The groups are shells around one centre, one inside the other: the same stretched ball of 7 dimensions in 10 sizes.
In the rows, 128 means zero.
Known rows, each followed by its group:
[111 121 152 139 150 144 105 180 155 162 147  86 108  56 144 133 119 181]  Deruz
[115  82 149 145 136 129 130 149 151 179 163  61 121 110 152 159 114 142]  mig
[127 134 154 143 133 141  89 175 161 166 145 123 115  52 137 124 113 184]  pugup
[108  82 120 134 122 145 134 146 153 141 144  32 128  82 161 156 109 135]  pugup
[130  80 142 146 111 122 121 140 162 178 156  91 138 115 145 157 115 137]  Bapin
[112 118 137 141 128 155 106 151 152 151 132  83 138  52 143 132 100 170]  fovos
[116 125 176 164  93 141  90 119 139 166 179 129 129 100 132 163 119 144]  Deruz
[127  97 126 131  94 144 111 149 160 142 145  82 141  75 138 158 119 142]  Lumu
[130 122 114 136 109 147 102 160 165 126 135  83 111  43 166 123  95 152]  nefa
[145 122 167 144 101 126  87 165 160 179 176 147 115  90 124 155 128 160]  pugup
[136 123 148 138 125 139 105 170 153 165 169  93  95  70 154 143  98 155]  pugup
[126  59 132 150 127 103 135 149 173 176 155  67 117 132 168 150 126 125]  rifav
[113 118 187 168  96 143  99 105 126 181 193 119 131 119 132 175 109 135]  nefa
[ 99  97 174 155 138 137 120 139 137 183 175  76 123 111 140 166 124 151]  Bapin
[121  47 108 149 101 113 146 121 168 148 151  34 128 134 183 160 113  95]  fovos
[124  80 142 165 103 115 121 116 159 167 166  87 121 131 170 151 109 114]  vez
[139  99 122 139 109 129 110 156 172 154 139  94 125  78 157 133 103 146]  Bapin
[109 125 192 151 147 140 101 164 137 193 182 108 109  90 124 160 127 177]  vez
[108 129 180 155 127 153  93 137 137 186 154 125 152  76 114 149 111 182]  Lumu
[161 126 127 125  95 134  91 181 172 150 154 123 108  54 143 136 103 156]  nefa
[104  82 170 163 152 121 133 137 143 197 178  63 110 132 160 159 113 139]  Deruz
[102  73 150 159 132 120 138 132 147 164 181  39  96 133 177 166 122 115]  Lumu
[109 117 185 154 128 144 102 141 136 191 173 114 136  97 119 163 121 168]  mig
[138  60 111 142 120 110 134 146 181 174 129  71 142 113 166 135 103 132]  fovos
[131  86 157 154 115 115 113 140 162 193 161 114 137 123 138 154 121 144]  Didiz
[110  50 107 150 122 115 147 131 170 146 140  25 124 122 187 148 116 109]  Lumu
[ 94 103 141 154 126 146 121 133 142 137 161  45 106  84 171 151 112 134]  Deruz
[119  90 139 150 142 120 120 160 168 171 144  79 115  95 162 131 116 154]  rifav
[116 116 165 141 116 139 103 163 145 158 183  93 101  86 136 169 136 151]  fovos
[125 127 146 141 103 154  96 145 147 151 155 104 130  61 137 147 101 157]  Didiz
[110  94 164 165 101 136 111 103 142 180 160 106 158 121 134 162 111 137]  Lumu
[118 104 161 168 110 131 106 113 148 178 161 110 136 112 150 145 101 140]  vez
[118  96 168 160 112 117 102 141 159 180 167 122 128 119 134 158 143 148]  pugup
[119 123 155 136 144 147 108 177 148 167 162  81 103  61 144 144 108 172]  vez
[114  95 166 161 111 125 114 127 145 173 182  92 116 124 150 167 123 130]  Didiz
[142  68  89 128  99 121 124 156 189 141 112  72 148  81 161 131 111 135]  nefa
[134 135 161 146 111 142  79 158 160 175 142 155 144  60 116 132 114 185]  pugup
[ 86 129 171 153 154 155 107 159 133 153 168  65  95  64 150 147 122 170]  fovos
[ 94  96 173 155 143 141 124 138 134 181 174  64 122 109 142 167 120 150]  Didiz
[ 97  98 165 156 132 133 113 143 147 167 163  82 122 103 142 159 138 153]  rifav
[144 113 135 135  99 131  96 165 169 154 151 118 121  71 140 142 117 154]  Bapin
[130  74 145 161 117 107 123 129 165 187 160  94 127 135 162 147 111 127]  vez
[100  91 168 150 149 134 123 151 145 189 161  73 130 106 136 159 126 162]  rifav
[115 124 157 143  99 156 102 138 136 147 175  89 120  75 137 168 112 144]  pugup
[112  71 145 158 134 109 132 143 162 172 165  62 105 130 172 152 128 127]  rifav
[111 100 162 163  96 133 109 112 142 160 179  94 124 118 150 167 119 124]  Deruz
[117  94 147 155 125 132 120 132 151 174 155  80 129 103 157 145 100 142]  Bapin
[114  99 173 161 132 128 110 135 149 198 161 111 139 113 134 151 116 160]  Didiz
[125 126 175 156 104 146  93 128 138 182 174 129 136  92 126 157 102 156]  vez
[135 120 172 157  96 137  91 126 146 188 170 144 144 100 123 155 103 154]  Lumu
[131  68 125 132 120 109 124 175 181 162 146  77 121 106 149 154 146 141]  nefa
[141  81 107 141 106 121 120 146 179 153 128  82 134  89 168 128  99 134]  Deruz
[ 81 105 162 164 130 149 113 121 136 153 155  69 132  92 148 154 124 151]  fovos
[105  74 161 161 141 110 130 144 155 181 177  65 101 136 165 160 135 131]  Lumu
[128 127 141 146 112 143  94 153 158 151 147 111 119  59 148 130 103 161]  rifav
[107 127 170 158 130 144  97 143 143 168 163 107 117  79 141 143 115 166]  Bapin
[114  94 135 142 120 139 115 148 159 156 139  78 140  82 144 146 118 153]  Bapin
[ 94 131 201 172 143 138  96 141 130 184 192 111  96 102 139 157 130 164]  nefa
[104 100 153 148 130 143 114 142 149 168 146  82 142  87 137 151 119 160]  mig
[122 100 163 158 137 116 107 156 162 188 161 111 114 107 148 140 124 158]  vez
[100  91 131 139 124 152 132 139 142 141 153  31 124  81 160 160 107 136]  fovos
[136  54 110 139 127 108 148 152 173 168 153  36 109 123 185 148 101 113]  nefa
[115 109 145 140 102 146 105 146 151 145 157  89 130  77 136 160 126 148]  rifav
[118 124 173 151 136 141  97 156 147 186 159 118 127  79 128 143 112 177]  mig
[116 117 164 150 147 134 106 167 152 178 163  96 104  80 147 139 115 170]  Didiz
[137 113 134 128 101 140  98 169 165 150 146 109 131  62 130 148 123 160]  Didiz
[116 129 148 146 115 150  98 150 147 145 159  93 111  61 150 142 106 156]  mig
[142  90 134 146 109 118 112 148 171 174 150 105 128 102 153 140 106 141]  mig
[130 117 143 150  90 146  97 125 151 157 150 115 145  78 140 145  95 146]  Deruz
[136  70 111 135 107 117 130 154 175 152 144  63 123 103 165 149 117 125]  mig

New rows. What belongs after each?
[103 121 165 149 115 154  98 139 139 158 159 101 137  75 126 158 124 164]  Didiz
[115  84 142 139 147 123 124 173 166 175 146  70 120  93 148 145 130 161]  rifav
[122  96 165 154 137 118 114 155 156 192 169  99 112 113 147 149 120 153]  mig
[128  89 145 149 114 125 111 141 164 180 142 109 151 102 136 145 116 153]  Didiz
[106 129 177 162 134 149 102 132 132 178 171  99 117  84 145 145  96 161]  Deruz
[125 117 171 142 116 142 101 155 144 182 174 113 128  88 121 165 120 162]  rifav
[103  84 152 160 149 118 126 148 158 174 158  65 107 114 167 143 125 145]  vez
[134  63 109 144 104 118 139 130 168 155 149  48 125 118 181 149  94 107]  pugup
[118 100 143 152 120 132 107 141 161 165 139 101 140  88 145 137 114 156]  mig
[114  89 139 161 128 122 124 132 157 162 158  66 107 109 179 139 104 129]  rifav
[101  79 155 159 145 132 133 126 145 189 152  60 140 117 154 151 104 145]  pugup
[102 121 184 164 112 144  99 124 131 170 186 108 119 103 134 168 123 148]  rifav
[ 98 103 195 168 135 138 118 118 123 200 194  87 122 129 138 174 112 144]  pugup
[125  98 158 150 128 129 118 146 149 186 171  88 117 107 150 154 105 145]  Didiz
[123 120 189 159 121 133  86 143 150 207 159 160 155  99 104 150 127 183]  nefa
[101  89 160 160 119 137 126 117 137 168 175  62 124 119 155 168 112 127]  Didiz
[ 99 118 177 142 150 153 109 164 136 182 163  86 127  74 121 159 125 182]  Lumu
[119  99 169 144 132 132 115 157 147 190 172  93 124 104 130 165 124 158]  rifav
[133 132 161 145  95 149  91 141 142 161 174 121 122  74 132 157 102 151]  Deruz
[121 112 134 144 108 135 108 156 157 131 168  74  87  77 170 148 119 133]  fovos
[145 121 116 126  84 144  92 167 171 127 139 110 125  46 142 139 113 152]  pugup
[ 92  93 167 164 127 133 120 125 139 166 174  69 118 118 153 166 130 135]  rifav
[113  92 122 138 126 133 114 163 172 143 124  75 133  69 150 134 129 160]  fovos
[127 105 119 128 107 143 111 166 164 131 145  71 116  60 153 146 116 146]  rifav
[135  98 122 142 105 131 111 146 167 151 142  89 127  81 160 136 101 140]  Bapin
[105  79 136 148 131 124 123 152 165 156 143  66 126 100 155 148 137 146]  Deruz
[ 99  52 122 158 136 116 148 124 162 160 142  27 127 129 184 147 116 117]  pugup
[ 95 105 180 156 154 139 122 150 132 184 184  63 100 105 149 164 120 154]  vez
[133 113 151 137 109 148 103 146 150 178 148 112 153  75 121 151  99 165]  nefa
[120  97 154 157 106 132 105 124 155 178 147 116 156 105 132 150 115 150]  rifav
[159 114 115 120  99 131  98 187 180 146 142 109 113  53 146 134 109 156]  pugup
[133 140 164 137 123 149  92 172 145 169 174 114 101  58 135 147 103 170]  pugup
[110  95 145 164 101 134 111 108 152 158 149  93 146 106 153 147 109 133]  Deruz
[122  73 150 146 125 119 128 146 159 188 162  80 133 124 143 163 124 139]  rifav
[138  76 127 134 111 117 123 162 172 166 153  81 124 106 151 155 124 135]  Didiz
[131  80 132 141 110 116 120 157 170 161 158  82 116 108 155 155 130 132]  mig
[112  99 136 141 140 134 121 168 159 152 152  58 102  78 163 142 120 152]  Bapin
[100  73 156 173 127 127 133  97 142 186 159  65 144 139 163 155 100 124]  nefa
[113 122 152 144 103 152  92 144 151 150 144 115 147  64 122 151 126 167]  Lumu
[144 122 145 139 112 133  93 167 165 168 153 126 119  68 139 135 107 164]  Didiz
[140 138 152 136 108 147  85 168 156 161 155 132 122  51 127 139 107 174]  rifav
[116  98 162 145 109 139 118 138 139 170 183  79 121 108 138 178 120 135]  fovos
[110 118 166 157 126 135 103 147 146 163 173  97 103  91 150 150 122 152]  Bapin
[160  78  93 125  91 109 115 174 195 139 135  90 115  84 167 134 118 128]  fovos
[127  87 144 143 127 125 124 153 157 176 163  74 115 105 156 153 109 140]  Bapin
[133  86 123 138 119 127 122 155 168 163 142  75 127  89 158 140 103 142]  Bapin
[115  91 156 160 109 119 107 133 160 169 159 109 131 116 144 154 136 141]  Deruz
[156 134 134 132  83 140  77 166 172 151 140 154 137  49 123 133 110 169]  fovos
[117 133 152 144 133 149 101 165 147 151 162  86  95  55 155 136 103 164]  Deruz
[110  97 152 151 128 143 119 131 145 178 148  81 147  95 142 149 101 154]  Deruz
[103 116 184 155 136 133 102 159 142 175 183 101 101  98 135 163 143 162]  pugup
[100  62 120 146 148 124 152 148 158 149 154   4  99 110 192 150 112 119]  pugup
[122  68 128 152 105 109 119 139 178 159 140  91 139 119 154 147 139 131]  nefa
[ 90 116 195 163 135 155 111 119 117 192 182  88 138 105 124 173 110 159]  fovos
[117  92 168 160 115 123 108 130 154 189 162 116 144 121 131 159 129 149]  Didiz
[108  83 130 147 109 133 121 134 159 144 145  65 135  97 155 154 127 134]  vez
[148  85 110 141  90 118 110 145 182 150 134 103 136  92 159 134 108 132]  vez
[ 91  96 162 165 122 133 117 125 142 154 173  69 112 113 158 163 134 133]  pugup
[123  84 137 152 111 118 112 142 170 163 145  98 134 107 150 144 129 141]  Didiz
[ 88 108 165 161 128 146 115 127 133 152 172  63 112  96 155 161 122 141]  vez
[130 119 144 150  83 144  93 126 153 149 155 120 139  80 139 149 106 142]  vez
[130 147 179 151 107 146  74 153 146 176 167 157 127  66 116 145 115 179]  vez
